The rows come from 5 hidden closed curves, with some noise, and rows from the same curve form a group. Each curve winds through 8 dimensions. The rows are also pushed far along 4 directions, which tell nothing about the answers.
In the rows, 128 means zero.
Some rows, each with its group after it:
[ 87  90 144 124 154 128 137 166  97 115 105 136 135 171 102 128 117 132
 132] : S
[162 132 139 132 116 160 123  86 145 108 129 145 108 128 135 134 127 138
 120] : P
[134 110 122 152 115  75 154 140 114 104 125 100 141 146 142 163 112 109
  83] : Y
[100 120 196 133 122 152 179 177 129 165 146 149 144 130  90  96 133 173
 108] : S
[145 118 148 158 119 128 168 133 121 108 143  94 157 152 114 152 123 111
  93] : Y
[152 146 216 150 109 191 152 123 139 152 165 149 126  99 114  97 141 201
 136] : P
[149 131  86 140 122 157 115  65 212 155 148  89 115 100 168 168 150 111
  87] : S
[108 145 111 105 142 146 105 112 135 132 119 129 119 113 130 112 125 118
 169] : Y
[125 108 144 124 159 131 115  91 102  97  93 141 116 135 146 144  97 141
 138] : S
[145 149 130 126 113 125 150 127 182 145 126 140 121 105 123 117 132 138
 113] : A
[ 86 166  88 125  90  90 144 154 194 131 116  97 116 124 115 127 150 115
 145] : A
[156 117 123 158 115 109 149 129 142 124 132 101 146 144 125 157 143 116
  88] : M
[133 133 142 130 140 101 143 133 106 100 123 104 131 139 124 138 109 151
 115] : A
[116 101  66 134 136  81 105 133 153 142 106 101 141 118 158 160 144  78
 132] : P
[131 126 103 123 113 109 126 119 146 145 127 120 105 133 145 125 123  94
  88] : Y
[ 91 135 140 116 149 152 119  96 118 139 123 147 122 119 140 122 107 141
 131] : S
[139 125 132 125 125 122 143 118  93  83 123 120 141 146 117 146 113 116
 132] : S
[111 131  88 108 149 135 106 118 148 119 116 113 111 148 125 134 125 108
 129] : M
[ 74 140 101 133 101 145  86 113 125 121 142 146 105 126 157 137 137 133
 165] : P
[ 89 128 152 111 151 134 109 153  91 121 124 137 110 134 123 103 112 166
 166] : S
[ 68 150 120  73 138 113  97 143  84  88  89 176  99 131 111  98 110 169
 211] : A
[146  99 112 133 140  98 152 126 126 100 100 121 134 166 124 152 102  83
  75] : P
[ 79 174 100 111  92 100 120 137 157 164 127 120 101 105 132  96 143 119
 152] : S
[ 81 147  75 110 122  78 136 149 148 121 109  79 114 152 119 129 120  86
 120] : Y
[100 158 133 126 123 169 112  95 130 169 158 180 142  83 151 113 133 147
 146] : M
[146  91 107 139 141  97 122 139 111  85 116 119 131 155 142 169 115 119
 103] : M
[145 104 126 129 165 157  98 111 132 113 117 141 124 132 140 145 126 148
 138] : P
[146 139 148 128 149 176  93 106 104 128 147 173 133 105 140 118 128 168
 161] : P
[190 152 179 184  95  79 225 195 160 129 133  60 160 172  61 111 136 112
  59] : A
[114 111 155 122 170 130 138 173  62  98 110 124 157 176  78 115 113 136
 159] : S
[104 118 122 132 142 126 128 126 134  92 120 108 123 142 137 157 113 142
 129] : A
[170 117 131 156 116 175 121  75 173 168 163 157 132  96 170 148 139 120
  74] : M
[116 122 156 128 148 120 135 166  98 105 125 113 142 134 107 129 128 177
 162] : M
[ 92 131  83 104 151 132  76 132 131 132 123 145 121 115 145 126 134 128
 180] : A
[ 88 169 163  96 123  91 167 176 114 139 111 135 125 119  86  78 116 172
 152] : A
[130 132  61 119 106 118 104  99 173 138 122  94  99 132 148 140 143  62
 111] : Y
[172 115 222 117 159 224 148 109 110 145 159 162 119 124 106  94 108 190
  99] : M
[105 122 153 115 111  88 164 203 130 124 119 110 124 127  96 110 138 170
 146] : M
[101 166  82 117  81  45 145 193 168 160 128 101 128 101 116 109 161 119
 140] : M
[106 149 192 143  96 146 172 162 169 160 137 140 119 119  98  95 145 184
 128] : P
[158 136 135 122 148 169 105  95 119 144 163 115 121 111 146 122 125 139
 117] : Y
[149 104 175 124 145  86 158 185  77 100  75 135 129 173  77  95 108 130
 141] : A
[103 139 133 103 167 187  99  97  88 109 147 173 140 118 132 125 106 158
 164] : Y
[173 117 169 159 137 122 153 133 105 108 132  96 146 139 121 135 115 131
 115] : S
[152 155 114 141  84 170 152  69 210 163 169 110 127  84 150 147 153 111
  87] : Y
[160 142 193 145 131 213 164  65 176 181 178 135 132  87 142 124 126 172
  64] : S
[173 132 168 161 100 168 154  92 139 164 182 146 147  98 152 135 133 134
  67] : A
[162  82 149 159 139 126 134 114  91  99 134  98 132 163 143 167 113 121
  78] : A
[124 141 130 106 139 148 109  92  99 115 142 136 116 114 144 134 112 159
 138] : A
[ 97 140  82 106  94  92 134 144 144 148 120 117 115 134 121 116 141  79
 119] : P
[127 129 111 122 126 139 119  71 116  97 125 148 126 120 157 153 102 103
 125] : Y
[150 127 123 113 123 149  98  94 114 115 135 150 114 105 148 138 136 152
 150] : Y
[126 122 154 147 126 126 152 136 160 175 117 129 141 118 118 116 145 132
 112] : S
[ 96 134 155  95 126 114 132 157  78 117 108 181 118 135 103  91 110 162
 158] : Y
[ 80 104  65 116 135 150  84 111 139 139 129 124 120 145 147 153 145  84
 135] : S
[140 121  53 143 115 177  82  42 163 146 189  86 127 108 200 189 143  66
  82] : Y
[113 164 196 135  99 212 132  98 129 166 181 197 127  82 136  94 134 194
 145] : P
[129 131 115 131 130 141 112 106 137 116 143 134 133 112 150 156 133 154
 132] : M
[132 107 138 136 139 122 122 112  75  80 119 100 127 157 132 154 107 126
 134] : A
[103 153 148 118 131 103 130 170  69 113 126 141 139 136 102  93 114 147
 168] : P
[143 130 132 151 128 171 127  68 130 143 159 121 148 113 156 150 125 103
 102] : M
[145 137  48 118 130 138  95  81 201 156 131 111 122 103 158 154 156  78
 116] : P
[171 131 142 151 102  97 181 144 177 160 136  99 122 137 121 120 128 102
  36] : Y
[111 109 144 147 102 105 144 139 136 139 121 144 125 122 142 136 130 137
 109] : P
[ 91 145  95 115 167 112 108 141 128 114  96 111 133 152 107 122 123 116
 163] : M
[ 68 188 145 105 106 103 153 180 146 167 117 148 134 103  81  71 156 180
 182] : M
[ 69 136 189 122 102 122 180 201 124 136 112 137 120 147  70  82 136 174
 156] : A
[121 129 146 141 140 120 134 157 150 154 112 139 140 123 111 110 146 151
 145] : M
[130 122 117 113 109 130 134 118 127 131 129 127 111 139 125 124 126 100
 101] : P
[127 138 115 116 121 152  97 133 124 138 153 115 116 120 128 116 149 135
 157] : S

New rows. What belongs after each?
[166 112 145 176 112  71 184 172 139 134 122  73 164 151 105 144 142 101
  82] : M
[ 86 125 139 101 129 157 104 111  83 122 150 148 117 107 150 131 121 172
 160] : Y
[141  90 157 129 124 136 142 140  99 119 136 117 127 137 128 133 121 128
 116] : M
[ 73 150 130 113  99 133 100 150 111 128 131 163 100 128 123 100 141 162
 181] : P
[102 103 168 130 178 134 115 158  61 106 115 127 134 156 116 114  97 156
 161] : S
[123  87 117 123 160 102 128 163 115 135 111 107 138 149 121 135 126 108
 117] : P
[ 82 135  53 132  85  71 125 125 182 159 115 115 130 107 160 149 151  62
 123] : P
[131 125 142 138 143 143 123 109 119 122 134 107 117 140 141 129 108 122
 110] : S
[117 127 142  99 140 136 129 131 116 134 127 113 113 118 121 117 127 160
 140] : P
[149 157 107 146 102 159 128  59 168 158 163 129 140  95 158 148 142 105
  93] : M
[139 163 173 103  99 190 151  86 130 168 180 155 115  87 127  96 128 166
  99] : P
[120 130 124 113 119 154  90 103  75  91 127 180 114 139 133 122 120 132
 168] : A
[138 129 134 136 123 197 115  72 122 127 167 179 153  97 153 153 130 137
 129] : Y
[ 97 153 146 101 124 116 160 172 131 140 115 142 127 142  78  91 133 156
 133] : S
[148 135 105 128 110 108 132 136 122 109 128 117 143 134 118 141 143 110
 137] : S
[ 78 139 158 111 132 130  99 168  83 154 130 160 114 108 126  79 132 174
 197] : S
[163 136 144 123 139 139 125 123  99 117 139 110 128 136 117 117 124 133
 130] : Y
[206 104 166 131 164 112 158 123 115  97 108 104 134 141 114 141 103 149
  84] : P
[182 129 132 142 116 179 109  74 107  99 156 140 122 143 140 144 127 114
 111] : A
[ 93 158  50 141 101  72 123 120 181 150 119  84 140 109 152 146 146  58
 136] : M
[112 136 128 126 103 133 124 136 121 168 153 117 139  97 132 112 155 124
 156] : M
[132 151  86 104 138 147  81  74 151 128 118 149 105 105 152 131 133 127
 155] : M
[126  99 145 123 151 119 108 141  98 132 115 159 132 112 140 129 126 164
 150] : P
[163 138  84 128 136 114 112 117 175 131 115 114 127 121 132 139 144 104
 126] : P
[158  75 134 115 146 149 101 109  90  71 127 132 106 137 153 165 113 152
 134] : M
[113 140 131 128 104 111 168 153 171 128 116 142 120 141 105 116 123 122
  99] : A
[129 120 138 130 141  92 137 192  92 116 105 124 149 162  84 108 135 128
 150] : S
[ 56 138 140  98 109 164 125 134 133 146 129 190 109 110 124  98 128 155
 165] : A
[156 151 150 166  91 106 202 153 180 174 154 105 177 113 101 127 154 115
  66] : S
[ 27 160  79  88 124 116  73 157 120 157 130 131 100 106 140  94 143 136
 210] : S
[160 109  87 152 125 105 151 145 201 181 145  70 145 127 134 150 160  76
  53] : P
[135 159 211 121 134 184 132 127  86 139 150 174 137  93 108  78 123 203
 184] : P
[ 69 169 159  96 160 140 130 161 101 139 111 150 134 130  79  71 121 175
 194] : M
[153 126 141 124 126 118 144 140 128 165 130 129 147  97 121 109 142 122
 132] : P
[123 113 199 133 127 124 201 187 101 110 117 117 141 177  62 104 110 146
 100] : S
[128 101 125 122 171  76 117 159  83 101  86 134 137 148 128 130  99 125
 143] : A
[227  80 218 171 165 169 140  85  45  22 119 155 127 187 131 161  65 162
  85] : P
[171  92 146 127 175 192 114  41  97  93 117 158 132 152 143 165  96 123
  89] : S
[ 84 119 161 105 130 130 140 140  98 116 119 140 105 139 119 119 108 170
 131] : P
[142 146 146 139  99 121 145 144 112 112 130 140 131 147 103 112 131 125
 131] : A
[173 156 126 153 116 159 133 108 161 168 188  89 145 106 137 133 152 125
  86] : A
[119 120 185 133 120 178 129 118  89 108 144 149 125 124 124 123 127 178
 161] : A
[ 87 127  94 116 114  79 139 138 136 108 108 115 111 142 136 147 113 112
 110] : Y
[154  93 140 155 103 111 138 116 126 116 127 121 117 137 152 156 126 116
  87] : P
[121 140 158 115 121 147 128 128  96 122 147 125 115 134 115 116 132 175
 134] : A
[146 115 113 138 158 137  90 116  90 112 139 112 139 137 144 146 125 120
 143] : A
[148 145 120 128 116 152 113 102 145 130 143 159 118 121 138 126 134 135
 118] : P
[101 170  76 113 128 104 110 138 145 160 139 105 144  97 131 116 145 105
 162] : P
[112 115 122 142 107 139 129 129 136 155 153 112 143 118 138 140 153 115
 123] : M
[152 113 187 134  98 140 146 123 105 132 138 159 111 115 132 116 125 170
 109] : P
[160 132 203 140 111  80 220 206 113  94 115 114 154 152  63 112 115 174
 103] : S
[153 118 189 137 142 131 177 165 133 158 152 104 137 132 103 114 125 174
  68] : P
[145 142 102 149  94  80 146 147 181 175 147  89 126 109 143 131 154 104
  77] : Y
[134 167 180 155 111 154 188 157 177 154 160 119 153 115  94 102 135 154
 109] : A
[185  96 121 113 138 203  82  45 111  96 150 154  97 133 164 163 123 136
 102] : Y
[148  90  84 154 131  88 135 120 140  73 101  52 117 195 133 185 118  67
  71] : A
[112 145 139 123 100 164 131 143 171 192 166 140 113 107 121 100 165 156
 113] : P
[ 79 156  84 109  91  92 102 145 118 110 107 124 108 133 122 119 150 117
 195] : A
[ 89 108  81 112 143  76  89 154 130 128  95 121 115 121 145 143 142 135
 167] : P
[145 122 196 156 129 149 171 150 109 138 165 111 143 143 113 122 114 161
  75] : P
[141 158 157 122 124 179 122 124 117 125 159 151 125 123 109 103 136 172
 147] : A
[151 114 161 123 113 143 137 151 110 158 157 150 129 110 126 107 136 148
 113] : M
[ 98 166 105 119 104 110 156 129 174 171 120 125 135 122 105 110 148 105
 110] : S
[125 121 149  98 154 138 118 124 106  93  95 169 100 140 118 115  98 163
 148] : M
[109 146 154 101 152  84 140 170 100  95  74 151 118 143  86  91 107 167
 174] : M
[ 95 132  91 112 143 135 105 141 102 124 130 114 148 146 109 127 140 103
 167] : S
[ 94 137 121 141 103 116 132 123 139 149 128 141 142 103 142 134 144 125
 148] : M
[ 93 161  59  98 105 121  93 107 184 151 122 151 103  88 153 123 148 110
 161] : A
[ 82 112 154 117 128 135 145 153 119 113 105 167 117 144 112 117 109 147
 140] : A
[175 100 174 169 108 146 175 137 154 139 148 120 150 132 117 143 143 134
  76] : Y
[ 79 138 149  90 127  72 144 204  87 131 103 129 113 140  88  85 125 171
 158] : P
[167 152 150 174  95  67 190 175 170 118 114 106 138 156  94 121 130 122
  78] : P
[131 128 145 143 133 177 100 103 127 133 157 129 125 108 151 134 138 159
 152] : P
[ 75 129  62 136 156  75 100 139 132 120  85 120 142 152 139 141 114  68
 151] : M
[130 135 150 130 128 141 131  98 142 151 129 151 118 106 145 121 123 152
 111] : S
[128 144 112 142 126 126 110 148 134 131 143 116 139 127 123 126 150 132
 155] : A
[151 123 163 163 153 150 153 119 139 148 136 135 156 134 128 127 110 120
  84] : M
[150 135 117 125 164 151 107  86 129 110 131 126 136 115 149 142 106 124
 134] : Y
